Every row belongs to one group in each of 5 separate groupings. Each group adds its own fixed numbers to the row, and there is some noise. The rows also spread widely along 16 directions, which tell nothing about the answers.
Some rows, each with its group in each grouping after it:
[ 22  -7  -4 -23   7 -21   4 -29   4   4  16 -19  -4   6   5  -1 -28   8
 -25 -21  -6   1  25 -32  40 -22  -5 -43 -20  -2  50  -5   5  -6  -5  -7
  -9   0  -2] => (2) Danot (0) k_845 dudum
[ 13  -9 -15 -15  -4 -18   9 -11  16   8  31 -23  16 -13  12   8 -29  25
 -26 -11 -28  -6  53   1   7   6  30 -27 -14 -10  23  14  24  17 -28  18
  11   3  -9] => (1) sogi (3) k_649 ralo
[ 12 -10   1   2   0  -9  16 -16 -12 -11   7  18 -28 -14 -21   3 -15  13
  13 -14 -10  17   1  13   2   4 -13  -6  30  12  -5  -4  -9   6 -11 -34
   4 -19   9] => (1) sogi (2) k_845 tal
[ 19 -15  -5   3   0 -16 -36  23 -28  25   5  14  -6 -10  23  -6  -2  30
 -39   7  11  14 -22   7  11 -10  34 -28  11   8  -7 -23  -6  20 -15  -6
   6 -15  -6] => (3) totod (4) k_312 mag
[-43  -4  33 -14 -13 -16  -8 -30 -19   5  17  27  -7  -6   9   7   5  -4
  -6   6   8 -15 -31  -4  25  -8 -16   4  11  -7  -5   5  10  14 -13  -7
 -14 -18  42] => (0) Danot (4) k_656 mag
[ 21  22  14  45   1   4 -32 -33   2  -2  -5 -45 -37 -12   2  10  16   1
 -14 -18   9  24  -2  -8  23 -16   6  -3  -7  43 -47  -3  10  -1   0 -28
   7   2 -27] => (2) totod (2) k_656 vin
[-27   9  13   4  -8  11  11 -26  17 -23 -33  -7  -9  -6  -8 -25  15 -30
  -5  15  17  -6  16  13 -14  15   1  10 -28  20 -29  29  13  22  -2 -21
 -17  25 -18] => (0) totod (1) k_522 ralo
[-13   3 -17 -11 -12  26 -10  -5  17   1   3 -12   5   8  -5   1   8  -2
  -4 -13   8 -15 -31 -26  20 -29  12   1 -28   1  -3   8   8  -7   2   7
  13  10  10] => (3) Danot (1) k_649 dudum
[-25 -16   4  10  -3   6   6  -7  -4  -4  42 -18 -17 -15 -17   9   9  35
  32  -1  -8 -17 -17  29 -20  42 -16 -16  11  26  16 -20 -41  19   4   0
  33   1   7] => (2) totod (0) k_522 tal
[  3   3 -12 -16 -32  16  10   9  -4   2  22  16  33 -10   6  -2  -2  11
 -16  20  -9  -1   8   1   2 -37  29  11  -1 -25   9  10  12  14 -14  -1
 -17 -17  10] => (0) Danot (3) k_312 vin
[ -1 -13   6  -6   4  -3 -18 -11 -12  -5  23 -27   4   5   2  13  26 -16
 -39   1  30  -5  14 -38  10 -11 -23 -18  18  -3  12 -26   8 -16  -3   0
 -11  15 -23] => (2) Danot (3) k_845 vin
[ -4 -21  -1   3  24  -8 -37  19  -7  -7  26   7   2 -24  -3  -7  18   6
  -6 -31  15  10 -26 -11   6  -2 -11 -46  23   4   2 -25 -39   5  -3 -14
   6 -11  22] => (3) sogi (3) k_522 ralo
[ -8  -4  -2  -9   9  -7   6 -20  -4 -22  26   4  -3  -4 -26   3   5  -6
  39 -27  -1   9   2  -3 -19   5 -21 -12  25 -11  -3  -7 -24  -9   0  -6
  14   7  14] => (3) sogi (1) k_522 vin
[-24 -16 -21   2 -10 -15  -1 -21   7  -5  37 -19   2  -2  -1 -21   0 -35
 -41  14   9   6   5 -14 -27   6  28  -4  11  -2 -30 -12  29 -16 -17  37
 -11  25 -13] => (0) Danot (3) k_845 dudum
[-29 -37 -14  -2   3   4   9   7 -12  28  12  -1  -5  -7 -15 -26  47  -6
 -45  24  30 -13 -49  10 -14  32  13 -13  19  38 -28 -20  -4  17  -3   2
  13   8 -24] => (2) Danot (4) k_312 ralo
[ 24 -11 -29  10   5  -6 -23  18  -2  -3  13  11 -25   5  -2  -1 -22  22
  -1 -17  -2  23 -16  -8 -16  -5  24 -19  16   5  -9 -21 -18 -19 -11   3
  29   8   2] => (0) sogi (2) k_845 dudum
[ -5  -5   9  -6   4   4  -9   6  -3   7 -10  22 -22   6   2 -11   2 -16
 -15  25  10  15 -36 -22  10 -17  -5  -2  -7  14  -4 -16   2 -11   4 -15
  -3   5   1] => (2) Danot (2) k_649 tal
[ 30  -8 -10   7  14  42 -18  22 -21 -22 -21 -28 -17  33 -35  44  16  -4
  -2 -10  33  12   9 -46   8 -17 -36  -4  19   5  -1 -35   3 -37  18  -8
  18  22 -41] => (2) totod (4) k_649 vin
[  8  -2  -8   6  -7  -1   6 -30 -13 -36 -14  -7  -9  15 -29 -11 -25 -27
   2 -13   3  27  18  -3  -8  -9  -3  -8  -3  -3 -20  -7  -6  -3   8  -3
 -30   7  -9] => (0) Danot (4) k_522 mag
[  5  11  19  10  -8   1 -26  11   1   3 -13   2 -14 -12  29   9 -16  40
  -1   7  -4   1   7  18   7   2  14 -19 -31  15  16   4 -17  32  -6 -16
  10  -3  -2] => (3) totod (3) k_522 vin
[ 33  -4 -19 -20  -3   8  -6  16 -10 -18 -24   9  23  11  -1   2  -2   8
 -16  -6  15  13  50 -12 -11 -27  17  -3   7 -37   7  14  14   3 -16 -22
 -10  10 -19] => (3) sogi (2) k_522 ralo
[ -7  -2   8  -9  -8  16  -4  -7  -8 -16 -16  -5  -2  18 -12  20  -6   2
  14  -9   6  -4  15 -14  12  -9 -12   4 -10  -6   5   5  11   2   0  -6
   8   8  -4] => (2) sogi (4) k_845 tal
[ -2 -33  14  -1   2  10  -6  28 -36  -5  -1   1  16  -3  -8   6   0   3
 -20   9   4  12  22   4   6   5   2 -36   2  -3  14 -15   1  37   6   1
  -8 -15 -13] => (3) sogi (0) k_656 dudum
[  7   4  -1  -2 -12  -6 -10  14  12  29   1   0  -6  -2  37  -5 -12  33
 -33  39 -12  -4  20   9  -6   2  46   0 -29   9   8  14  24  18 -26   6
  24  15 -21] => (0) sogi (0) k_312 ralo
[ 14  -8   3 -10   1   2   5   9 -13 -11 -26  32 -22   5  -9   0  -7  -6
 -12  16  11  18  12  -5  -5  -5  -7   8  17  -3  -7   3  16  -7 -14 -29
  -5   5 -11] => (0) sogi (2) k_845 mag
[ 18 -18 -12   2  12  -1   1   4  -5 -12  29 -24  17 -14 -23   4  16   1
  10 -16  -1  17  31   1 -18   4  -2 -25  21  -4   5 -15 -16   5  -1  -4
   4   6 -19] => (2) Danot (3) k_522 tal
[-17 -19  -1 -17  14 -23 -16  10   9  18  11  10 -13   3  19   3  14  18
 -16   8  20 -23  -8  -4 -23  32   3 -24   6   4  15  -7  -7  -5 -22  12
  33  33  -1] => (1) Danot (1) k_522 dudum
[ 16   8 -27 -16   4  19 -11  21  16  -8 -12  14  -1  10 -11   7  -2  28
  29 -13   9  -1  -7 -12 -13 -16   8   5   1 -12  11   5 -14 -23  -6 -14
  31  26   4] => (2) totod (4) k_845 ralo
[-29 -13  12 -15  -2 -17  21 -36  -6   8  14 -13  -1  -7  -9 -11  17 -23
  -1   4   1  -2  16  10 -11  27   7  -6  -3   6 -16  15  26  14 -11   9
  10  16 -16] => (3) sogi (3) k_312 mag
[ -8  14   2  19 -23  37 -17  25  12 -32   8   8  -7 -14   7  16 -13   8
 -29  36  -2  -5  11  -6  -1 -17  -4  27   4  -7  -7  -7  12  -8 -19  -9
 -24   0  14] => (2) totod (2) k_312 ralo
[ 21  11  -7  31 -12   3 -59  -1 -12  -3   4 -13 -41   5  23  -3   1  29
 -47   6  28  11 -43 -13  17 -28   9  -4   8  30 -21 -43 -24 -12  -3 -21
  -5  -4  -7] => (2) totod (0) k_522 mag
[  3 -19 -39   3 -28  28  20   5   0 -28   4  -6 -28  10 -18  17 -30  44
 -40   9  11 -30  -1  18 -16  30   0   5  19  20   5 -15  -6   1 -17   0
  -2   3  -8] => (2) totod (3) k_649 dudum
[-11 -17  19  -3   4  23  26   3 -32 -17   3  32  -1 -16 -52   9  14 -17
  34 -10  -6  20 -11   8  17  -7 -40  -7  36   4  -8  -4 -10  15   9 -35
  -5 -37  19] => (2) sogi (0) k_312 vin
[ 11  10   7 -22  -9  -2  13 -39  -4  24   2 -23 -16   6   4   5   0  34
  23 -16  -6  -7   4  -2  31 -15   6 -15 -34  12  35  19  -1   9   8 -25
  30   5  -7] => (3) totod (2) k_522 dudum
[ 32   2  -9  -4   3  18   4  18  -4  21  22  -8  17 -10 -16  17   9  26
  32  -3 -26  27   8   1  11 -32  21  -1  -5  -5   8   1   2   5   3  -7
  28  -7  -7] => (2) Danot (4) k_656 mag
[ 21  18  -4  14 -11  12 -40 -18   6 -33   6 -24   6  -6   1  -5   1  -2
 -16 -39   9  12  -4 -26  35 -49  -3 -16  -9  -3 -12 -10 -19  -1   2 -29
 -29 -15   9] => (2) sogi (2) k_649 mag
[-25   1  21   3 -11   5 -18  -9  -8 -16  -4  12 -14 -11   9   5  11  -3
 -23  16  22  -9   0  -2   3   1 -16  10  16  -2 -13   2  13   6 -17 -25
 -17   1   7] => (3) totod (2) k_845 ralo
[-14   0  18  22 -28  22 -34  13 -22 -17  -7 -11 -16  20  15  35 -18  43
  -6  20   9 -15   7  14  -8  11   0   1 -14   2   6 -19 -19  19  -2  12
   8   5  -4] => (3) Danot (4) k_312 dudum
[ -5  -2  20  29  16  16 -43  42   3 -14  20  10 -33 -24  11   5   4  10
 -13  35   5  18 -25 -10  -5   2 -27 -19  12  21   7 -47 -35  -9   4 -17
  -2   0  10] => (3) totod (2) k_649 ralo
[  1 -10  -8   2  12   6  10   1  17  -2 -13  13 -14 -20 -18 -23  -8  -6
  -1 -21  -7  12 -31   5  16   2   7 -29 -20  32 -15   9 -12  24   1 -19
   5 -12   7] => (3) sogi (1) k_649 vin
[ 24 -19 -17  -4   4 -12 -25   2 -33  -7   6  10 -11  17  -9  13  -8   1
 -29 -12  22  22  -3 -23   1 -20  -1 -12  39 -12 -10 -34  -1 -25 -12   0
  -6   0  -6] => (2) Danot (3) k_522 mag
[ -8   8  31  -4  11 -32 -15  -7  -5  20  27  11   0 -24  21 -14  13   5
  28   8  -9  19   1  13 -13   4  11 -30  -4   3   8  -2 -20  15  -3  -9
  18   4   4] => (0) totod (3) k_312 vin
[  8  -3  22  -2  11 -12   1 -13  -4   9  42 -27 -12  -2   1  26  -3   2
  14  20 -19  16  39 -16  -1   2 -16 -13   1   0  27 -19  10 -12  -2  10
  20  14 -17] => (0) Danot (3) k_649 tal
[  0  36   4   7  -8 -14 -24 -13  12 -10  12   1  -4   7   9 -19 -14 -10
  58  16 -17  43  11   5 -46 -20  33  14 -18 -18 -24  -4 -11 -20   5  15
  16  40  -6] => (0) totod (4) k_845 mag

New rows. What belongs after each?
[ -7 -13  15  12   2  -7 -14 -18 -23 -22 -18   6 -16  -6 -12  12 -15  -1
  -7 -27  12   6   3   3  17   5 -12 -15  16   4 -20   5  13  19 -11 -17
 -11 -15  14] => (3) totod (0) k_656 tal
[ -6 -10   7  -6 -12  10  35  -7  -8   0 -13  12   6 -24 -21 -26  22  -3
  -2  22   1   8   8  42 -11  14   7   2  -1  22 -12  17  -4  44  -2 -37
 -17 -10 -23] => (2) Danot (3) k_845 mag
[-27  -1  -1 -15 -39  -8  37 -45   4   3  12  16 -25  -1  11 -13 -40  30
 -17  19 -22 -25 -19  29   8  15  19  14 -21  22   7  19   9  32 -17  -9
  -7 -14  24] => (2) sogi (2) k_656 tal
[  7  -5 -16   2 -15  12 -10   6  -3  -5  30  -1  -1 -12  -1   4  12  26
 -12  -4   7  -3 -15  -1  -5 -13   8  -4  24   6  -2 -15 -17   2 -10 -12
   8 -10   2] => (0) sogi (3) k_845 vin
[-28  -5  34  18 -13   1 -39 -20 -21 -13  24 -18   9 -24   8   3  17   2
   4 -28   3  -1 -17   0  33 -15  -9 -27  -4   7  -8  -8 -21  41   5 -16
 -10 -33  21] => (3) sogi (2) k_845 tal
[-12 -16 -14  -9  -7  27  11  12 -20  -3   1   7  26  10 -36 -23  -1 -41
  11  12  -7  36 -17 -14  -3 -34  20  -6 -15 -11 -16 -14   5   0  25  20
 -11   1  -5] => (3) Danot (4) k_312 ralo
[-13  -3   1   8 -13   4  -1 -24 -16  -9  13 -17  -7  19 -17   2 -12  -5
  24  -4  -5  16  -2  -2 -11  -4   9  -5 -10   1 -11  -9  -5  -1  14  19
  13  13  -4] => (0) Danot (0) k_656 dudum
[-25 -22 -37 -11  -7  25  35   4  25 -25  67  -1   8 -29 -28 -24  -8 -15
 -30  19 -15  -6 -25 -13  -9  -2  -8  -6  16   4  13 -25  -8 -14  -1  13
 -28  -6  30] => (3) sogi (3) k_656 ralo
[ 12  14  13  24  -8  24 -20  18  13 -31 -32  -3 -20  -7  11  20 -34  11
 -20  10  -3   7  31  -3  15  -6  -5  -5 -28  14   6   4   7  11 -10 -15
 -18   4 -10] => (2) totod (3) k_845 vin
[-42  22  13  14 -49   8 -40 -32  -5 -32   6   2  -8  11  23  -2  -9  30
  13  -7  18 -24 -43  16 -11  -9   1  10 -18   1  -9  -8 -51  20   5  -3
 -10   0  29] => (3) Danot (3) k_845 vin
[  6  11  -2  22 -13   2 -49  23   3 -24  -9   8   8   3  19   1 -17  17
  -3  -2   9  15  11   9 -28 -11  30  -6  -8 -16 -22  -7 -19   9 -14   7
  -4  12   1] => (2) Danot (3) k_649 dudum
[-21  -9  25  32 -11  19 -11   1 -12 -15   8  -9  -5 -21 -11  17 -24   2
  17 -21 -31  12  -3  16  30   4   1 -28 -28  21  -9   2 -15  47   9   6
   3 -32  19] => (0) sogi (2) k_522 vin
[  4   3  18   0  -6   1 -10  13 -20   6   9  14  32 -17  -2  11   9   5
  29   5 -13  29  27  15  -8 -23  20  -2   8 -26 -10   9   7  29  -7  -5
   2 -14  -3] => (3) Danot (4) k_845 vin
[-15  10  -6 -14   4 -17  16 -24  24 -15  27  27 -19  -9  -5 -15  -2  -4
  19  -1  -2   0 -20  -5 -25   7 -11   6  20  -3  -4   3 -12 -25 -14 -15
   7  17  29] => (2) sogi (2) k_656 vin
[-34 -11  19   2 -30  20 -32  28 -36  20 -30  38   3   3  20  -9  10  18
 -17  30  18  -4 -51  22   7  -9  35   5 -16   8 -26   0  -2  50   1  -6
   9 -18   5] => (3) totod (2) k_649 ralo
[ -7   8   2 -16  -6 -11  11  -8   2  13  16  17   8  -4   6 -17 -15  -1
  20  15 -22  20  -4   4  -8 -15  26  -7 -19  -9   6   4   1   6   0   8
  10   3   8] => (3) sogi (4) k_312 vin
[  9  17   6  26 -17  19 -11 -10   9 -25 -21  -1 -40  -2  -4  18 -29  20
   4  -2 -10   8   8   8  12  -5  -5  17 -12  19 -18  12   7   4 -13 -22
   4  -3   3] => (0) sogi (0) k_845 mag
[-15  -8  16  -1  -3   6 -26  12 -17 -23  -7  35  10 -16  -6 -14   8   3
  12 -22  17   7 -30   8  11 -17 -15 -29   9  -3   2  -8 -46  25   5 -33
 -22 -25  31] => (2) Danot (3) k_845 dudum
[-27 -20  23  21  22   3 -43  29  -5  -4  33 -22  17 -30  -2  -8  53 -39
 -15   8  21   9  -7 -14 -11  11  -6 -34  11   7 -25 -29  -9  10   3  14
   0  15 -13] => (0) totod (1) k_312 mag
[ 21  15   0  -2 -17 -20  -5 -49  -9   5  -3 -18 -33  20  13  11 -11  26
 -14  -6   4   3  18  -2   4  -7  14  11   0   8 -13   7  18  -8 -16 -17
  15  15 -21] => (1) sogi (2) k_656 mag
[-17   3 -13  -2   2  15 -16  11  19 -21  11  12  -1  -2 -13  -2 -19   4
  42 -26 -15   6 -28 -10  -5  -9   3  -9 -19 -12   4   0 -25 -11   4  13
  22  12  36] => (3) sogi (0) k_522 mag
[  7 -15  12  16  10   5  -8  11  -8  11  -3 -10 -29  -9  -4  15  17  11
 -15  15   9  10   9   5  -2  18  -6 -14   4  31  -7  -8   5   7  -7 -13
  20   7 -26] => (0) Danot (3) k_522 dudum
[ 23  11 -33  21 -35  24   7  -1  15  -6  17 -25   3 -16   1 -12 -12  27
 -21  19 -21  10  11  27 -18 -13  49  18 -17   9 -21   5   1  18 -12  -1
  -6   0 -21] => (3) Danot (2) k_312 mag
[ -7   7  -4  -4 -11   6  18 -50  12  -1 -23 -23 -46  23 -10   0  -1  -6
 -16  10  14 -10  -6 -14   7   8  -6  23 -17  31 -21  14  39 -15  -6 -13
  17  26 -26] => (3) sogi (0) k_649 tal
[-25 -18 -15   7   0 -22   1 -11  20  11   9 -19   4 -14   9 -34  -1 -14
 -28   3  -3  -1   4  19 -29  38  52 -21 -27  25 -31  12  18  28 -18  30
  14  25 -21] => (2) sogi (3) k_522 tal
[  4  22   7   9 -28   5  -7 -11 -12 -35   7  31  -2  -4  -6  -3 -29  14
  43  -3 -15  26  -2  17 -16 -31   0  11  10 -20  -5  -2 -38   9   2 -24
 -18 -16  28] => (0) Danot (2) k_845 vin
[-18   6  28  -5  24 -31 -35 -19  10  15   8 -21  -7   0  23  -9  35  -4
  19 -17  19   0  -3 -14 -11  19  -2 -39 -24  15   7  -2 -24   1   4  -2
  38  38 -15] => (2) sogi (3) k_522 vin
[ 18 -24 -17 -21  17 -15  34 -10   2   9  15   4  -4 -24 -19 -25 -13 -14
 -13  -8 -13  22   5  -7  16  -6   9 -34   4   9  18  -1  14   5  -5 -19
  -8  -8  -5] => (3) totod (2) k_845 tal
[-11  13  30  12   4   6 -11 -11 -13 -17 -10   3 -12  -1 -15   9  17 -14
  36   5  10  20  13   4 -15   2 -21   4   8   2 -18  -2  -5   1   7 -20
   7  11  -9] => (2) totod (0) k_522 vin
[  9  16  11   8  -5  -6 -44 -12  -7   2  -4 -18 -16  15  24  12   7  40
  17 -19  17  -3  -5  -1  -3  -6  13 -14 -15   6   3  -3 -24   2   1 -13
  32  22  -8] => (2) totod (2) k_656 dudum
[  5 -16   4  -2   2  -4  -1  -6 -13   3   1 -20 -35  19   1  39 -19  46
   5  -5   5 -17  26   5  -6  37  -6 -18  -2  15  26  -4   2  -2  -9  10
  44  27 -19] => (0) totod (3) k_656 dudum
[-13   1  15  13   1  -6  -2  -9  27   4  -3  -6 -35 -22  21  -6  11  23
 -34  19  10 -23   0  17  -3  35  -5  -9 -14  38   3  12  -3  17 -23 -28
   3  14  -6] => (2) Danot (2) k_522 dudum
[-15  -5   9 -22   1  13   4  -9  14  10 -25   0 -25  12   5   3   1   8
 -18   4  11 -23 -18 -22  33   1 -16 -11 -36  26  23  11   9   0   1 -16
  19  14  -4] => (1) sogi (3) k_649 ralo
[ -5  -6   0 -15 -20   1  24  -9   4   6  -4  27 -22  -7   9   2 -26  36
 -22  22  -9 -19   2  18  10   9   4   6  -6  10  23  18   5  21 -23 -24
  -1  -8  11] => (0) Danot (2) k_845 ralo
[ 22 -17 -26 -26   9 -12   1  14  -6   9  15  15  25  -9  -6 -14   3  14
  -6 -18   0  15  12  -1  -5 -16  26 -27  15 -16  11   1  -7   7 -14 -12
   9  -5   0] => (2) sogi (3) k_522 ralo
[ 12 -16 -21  -9   6  -1  19  17  -8  -1  28  11  31 -29 -26 -23   7   6
  24  -6 -14  28   9  28 -30  -2  29 -25  21 -12  -5  -1 -15  25   0  -8
  -1 -10   2] => (3) totod (4) k_656 dudum
[ -4   3   1   5   1  -6 -29   0   4 -16  12 -20  -8   8  16 -10   7  -5
 -14  16  21   4   6 -14 -29   6   5 -13  -9   2  -1 -22 -12 -14   3  10
  -1  40 -19] => (0) totod (3) k_656 mag
[-20 -15  23 -15  23 -23  -2  20 -12  15 -16  49   3  -6  -7 -21 -10 -37
  31   9 -15  39   0   3 -17   9  16 -23 -10 -13 -12   9  13   9  -4  12
  20  13   7] => (1) sogi (0) k_312 mag
[ 19 -17 -20  -2   0  30   9  25   2   5 -13 -26   3   2 -14  11   6  26
  -5   2   2  -5  17   9  -5  14  20 -12 -22  18  12   5   4  16   2   1
  27  22 -37] => (2) totod (3) k_656 mag
[ 11  10 -15 -16 -25 -11 -17  -7  -4  -3 -11  14  -4  29  24 -17 -25   2
 -18  23   7  15   7 -16 -21 -31  37  15 -13 -20  -3  -6  14 -13 -10   4
  -3  24 -14] => (1) sogi (2) k_845 tal
[ 19   6  -6  10  17   0 -28   3  16 -28  40 -40  -2 -10  -4   6  23  12
  19 -11  14   6  24 -16 -32   4 -22 -23  19  -2  15 -31 -38 -24   3 -12
  12  30 -17] => (0) totod (3) k_649 tal
[ 16 -21 -15 -26  27 -11  50   1  12  18   2  36 -35 -28 -24  -1  -8  15
  -9  10 -10   3  -4  10   5  25 -11  -3  31  18  12  19  32  -7 -30 -35
  19  -1   8] => (3) totod (0) k_656 mag
